The groups are shells around one centre, one inside the other: the same stretched ball of 5 dimensions in 6 sizes.
In the rows, zero is written as 128.
Known rows, each followed by its group:
[ 64 150 151 133 114 182  77  94 194 123 113 115 144  83 139 124 133 143
 162  82] : k220
[ 93 150 142 135  92 166  97 145 154 120 111 113 155 112 150 148  93 156
 133 105] : k904
[ 84 152 160 133  64 181  71 138 144 112 129 102 193 138 130 152  68 131
 116 114] : k904
[102 152 143 133  73 171  94 153 139 116 117 105 180 130 143 150  72 148
 119 114] : k704
[ 98 155 133 134  98 170 102 134 159 124 108 110 155 104 150 136 103 158
 142  99] : k776
[ 92 160 152 125  74 185  75 129 145 114 122  92 185 130 128 138  79 132
 128 111] : k904
[112 162 133 110 110 177  99 121 150 115  97  88 148 101 135 117 111 143
 156  99] : k904
[108 153 133 130  85 180  99 127 154 121 112 104 182 112 141 127  96 148
 136  99] : k776
[114 159 123 126 102 172 111 131 154 124 101 102 157 101 149 124 107 159
 147  98] : k170
[115 136 139 126  90 174 106 134 152 113 107 115 181 111 142 131  97 143
 131  98] : k220
[ 96 133 146 133  93 176  97 124 167 115 112 122 176 104 143 133 105 143
 134  92] : k220
[121 146 147 129  43 183  90 156 119 109 127  99 229 156 129 148  46 130
  98 122] : k170
[ 98 154 146 129  80 170  90 151 139 115 115 102 168 127 142 151  76 145
 123 114] : k704
[ 96 161 146 128  78 175  85 144 140 116 117  96 171 128 138 146  77 143
 127 114] : k776
[ 86 153 151 111 121 177  82 108 168 111 101  96 134  92 130 122 124 133
 161  93] : k220
[ 59 156 155 133 116 172  75 112 184 122 111 112 125  89 144 139 123 148
 157  92] : k704
[130 146 135 108  93 183 104 124 141 108 101  93 186 114 128 114  98 131
 140 100] : k262
[ 74 156 147 139  94 176  82 121 172 124 118 112 156 104 145 140 105 151
 142  97] : k704
[103 130 154 129  75 177  92 137 149 107 117 117 197 125 136 141  83 132
 118 103] : k170
[123 144 132 128  80 167 113 157 134 115 107 109 181 124 148 142  78 152
 121 110] : k262
[ 76 166 150 119 112 177  76 114 166 118 107  92 132  99 134 130 114 141
 158  99] : k262
[ 77 160 148 135  89 182  78 116 168 123 120 105 166 109 138 136 101 145
 142  98] : k776
[ 61 133 158 140 113 173  82 107 195 119 113 132 144  84 147 137 129 146
 150  82] : k262
[128 142 144 116  68 178  99 150 123 104 112  97 204 139 130 137  66 129
 114 115] : k262
[ 72 142 156 130 112 166  85 128 173 115 108 118 132  96 146 146 113 146
 146  96] : k904
[112 142 147 112  93 180  93 125 147 106 106  99 177 115 129 125  97 128
 137 101] : k776
[120 151 130 121  92 178 106 129 148 117 105 100 178 111 139 121  98 145
 139 100] : k904
[101 159 136 115 114 180  94 108 166 118 100  95 148  92 135 113 122 143
 161  91] : k904
[105 156 143 120  93 166  96 151 137 113 106  97 151 120 142 145  84 146
 133 113] : k220
[105 144 134 131 105 163 111 141 158 119 101 117 149 100 154 137 106 159
 140  98] : k776
[ 85 133 157 133  92 172  88 131 164 111 115 122 168 110 141 145  98 139
 130  98] : k704
[ 66 148 148 132 126 173  86 102 193 123 105 118 124  76 146 128 139 151
 166  82] : k704
[104 167 131 117 112 172 100 127 153 121  98  90 135  99 142 125 111 153
 157 101] : k262
[ 90 162 154 120  77 189  69 118 148 112 122  87 184 127 122 132  85 125
 134 108] : k220
[ 97 156 154 132  48 191  72 134 137 113 134  95 221 148 124 143  59 127
 110 115] : k170
[125 154 144 122  47 186  89 152 115 108 124  88 224 155 125 141  48 128
 105 123] : k170
[136 155 126 108  99 169 115 147 128 111  93  89 160 115 139 125  91 146
 140 109] : k262
[ 51 145 170 144  77 190  56 104 184 117 136 118 185 114 130 144  99 129
 132  94] : k170
[ 61 150 165 134  86 190  61 100 180 116 128 109 177 110 127 134 106 128
 141  93] : k220
[ 76 145 157 145  63 184  74 129 162 118 133 117 200 128 137 149  79 139
 117 104] : k776
[ 68 142 156 127 122 174  81 106 187 116 106 116 131  84 140 131 132 141
 159  85] : k704
[ 97 155 155 132  52 179  77 155 128 111 129  97 203 150 132 157  51 133
 105 123] : k170

New rows, each followed by its group:
[ 75 151 162 131  73 189  65 116 161 114 129 103 191 125 126 139  87 127
 129 103] : k904
[ 85 139 145 130 117 167  98 122 176 118 102 121 137  88 149 134 123 151
 151  89] : k904
[ 96 160 135 117 122 173  97 115 167 120  97  97 130  88 141 120 125 149
 164  92] : k904
[109 149 147 128  68 171  93 159 129 111 118 102 187 138 139 153  63 141
 113 118] : k776
[ 61 154 147 137 122 171  85 108 192 127 108 118 121  79 150 134 134 157
 163  85] : k220
[ 60 148 169 142  68 186  59 121 167 115 136 112 189 127 131 152  83 130
 122 104] : k776
[120 152 127 114 113 173 112 123 155 117  93  99 151  94 142 115 117 149
 155  94] : k704
[ 89 155 148 135  70 189  78 119 159 119 127 104 198 124 132 134  86 137
 128 102] : k220
[ 93 144 155 123  95 165  89 150 144 108 108 107 150 118 141 152  86 140
 129 111] : k170
[109 165 134 111 109 174  97 127 147 116  98  86 142 104 136 123 107 144
 154 103] : k776
[ 72 155 156 121 109 186  71  97 179 115 113 100 150  95 128 122 122 131
 158  90] : k776
[106 146 132 132  99 165 110 143 155 121 104 115 156 104 153 138 101 159
 137 100] : k776
[102 136 146 122 101 177  96 119 163 111 106 112 169 102 136 125 110 137
 142  93] : k776
[120 148 127 123 108 160 119 150 145 118  94 109 144 102 154 135 102 161
 141 103] : k170
[ 83 150 144 145  77 181  86 124 168 124 124 117 186 114 144 140  93 150
 130  98] : k170
[ 98 141 137 136  99 167 106 136 164 121 107 122 159 101 153 138 106 157
 137  95] : k776
[ 78 155 144 119 136 171  90 104 183 120  96 105 112  75 142 121 141 148
 173  85] : k776
[ 91 155 132 126 127 168 104 115 177 124  96 110 123  79 151 123 134 159
 165  87] : k776
[113 157 144 106  97 176  91 134 136 107 102  85 160 118 128 128  91 131
 141 109] : k220
[102 152 136 111 130 173 102 109 170 116  91 100 128  81 139 113 135 145
 168  87] : k776
[ 80 151 166 130  60 194  60 118 152 110 134  98 209 137 119 140  73 118
 120 108] : k262
[ 64 136 162 129 114 178  76 102 189 113 112 120 145  88 136 132 127 134
 153  85] : k262
[104 160 138 118  91 187  88 113 155 117 111  91 177 111 129 118 102 136
 146  98] : k704
[104 153 141 135  70 174  95 150 140 118 119 105 186 131 143 147  72 149
 119 112] : k776
[122 147 140 123  65 186  96 134 135 111 117  98 214 134 129 128  74 132
 119 108] : k776
[ 85 145 168 130  57 187  65 134 143 106 133 102 209 144 123 150  64 120
 110 114] : k220
[117 164 132 121  80 178  97 140 135 118 110  89 179 125 136 131  81 145
 132 111] : k220
[ 94 158 146 110 111 184  83 103 164 113 104  90 151  97 127 115 119 131
 160  93] : k776
[111 148 146 131  57 185  89 140 136 113 125 102 215 140 132 140  66 134
 112 112] : k704
[ 51 153 166 131 104 188  58  91 191 118 122 109 151  95 129 130 123 131
 156  88] : k170
[ 83 157 154 112 109 186  73  99 169 111 108  92 151  99 123 119 118 126
 158  93] : k262
[ 82 136 154 132 104 167  91 132 169 114 109 122 148 101 146 145 107 146
 138  96] : k904
[ 91 158 130 127 124 171 102 112 178 127  97 108 128  79 150 120 133 160
 166  86] : k262
[125 156 125 121  91 173 111 140 140 119 102  97 172 114 143 126  92 152
 137 105] : k776
[ 83 158 149 138  73 184  77 124 159 121 126 105 187 122 136 140  86 142
 129 104] : k220
[ 67 146 160 124 118 170  78 118 176 113 107 111 126  93 140 140 120 140
 154  94] : k776
[ 62 152 155 131 119 170  78 115 182 119 109 113 122  88 144 140 124 148
 157  92] : k904
[120 161 143 111  73 181  89 144 122 108 112  80 188 138 125 134  68 129
 125 119] : k262
[117 138 144 120  83 173 101 145 138 107 108 106 183 123 137 137  82 137
 124 108] : k776
[ 87 141 159 125  80 190  74 109 164 109 122 107 195 117 124 128  97 122
 133  96] : k220
[110 143 151 127  61 176  90 156 128 108 121 103 202 143 134 151  59 133
 107 118] : k776
[ 45 146 170 141  92 188  56  96 193 118 130 119 166 102 132 140 114 132
 144  89] : k170
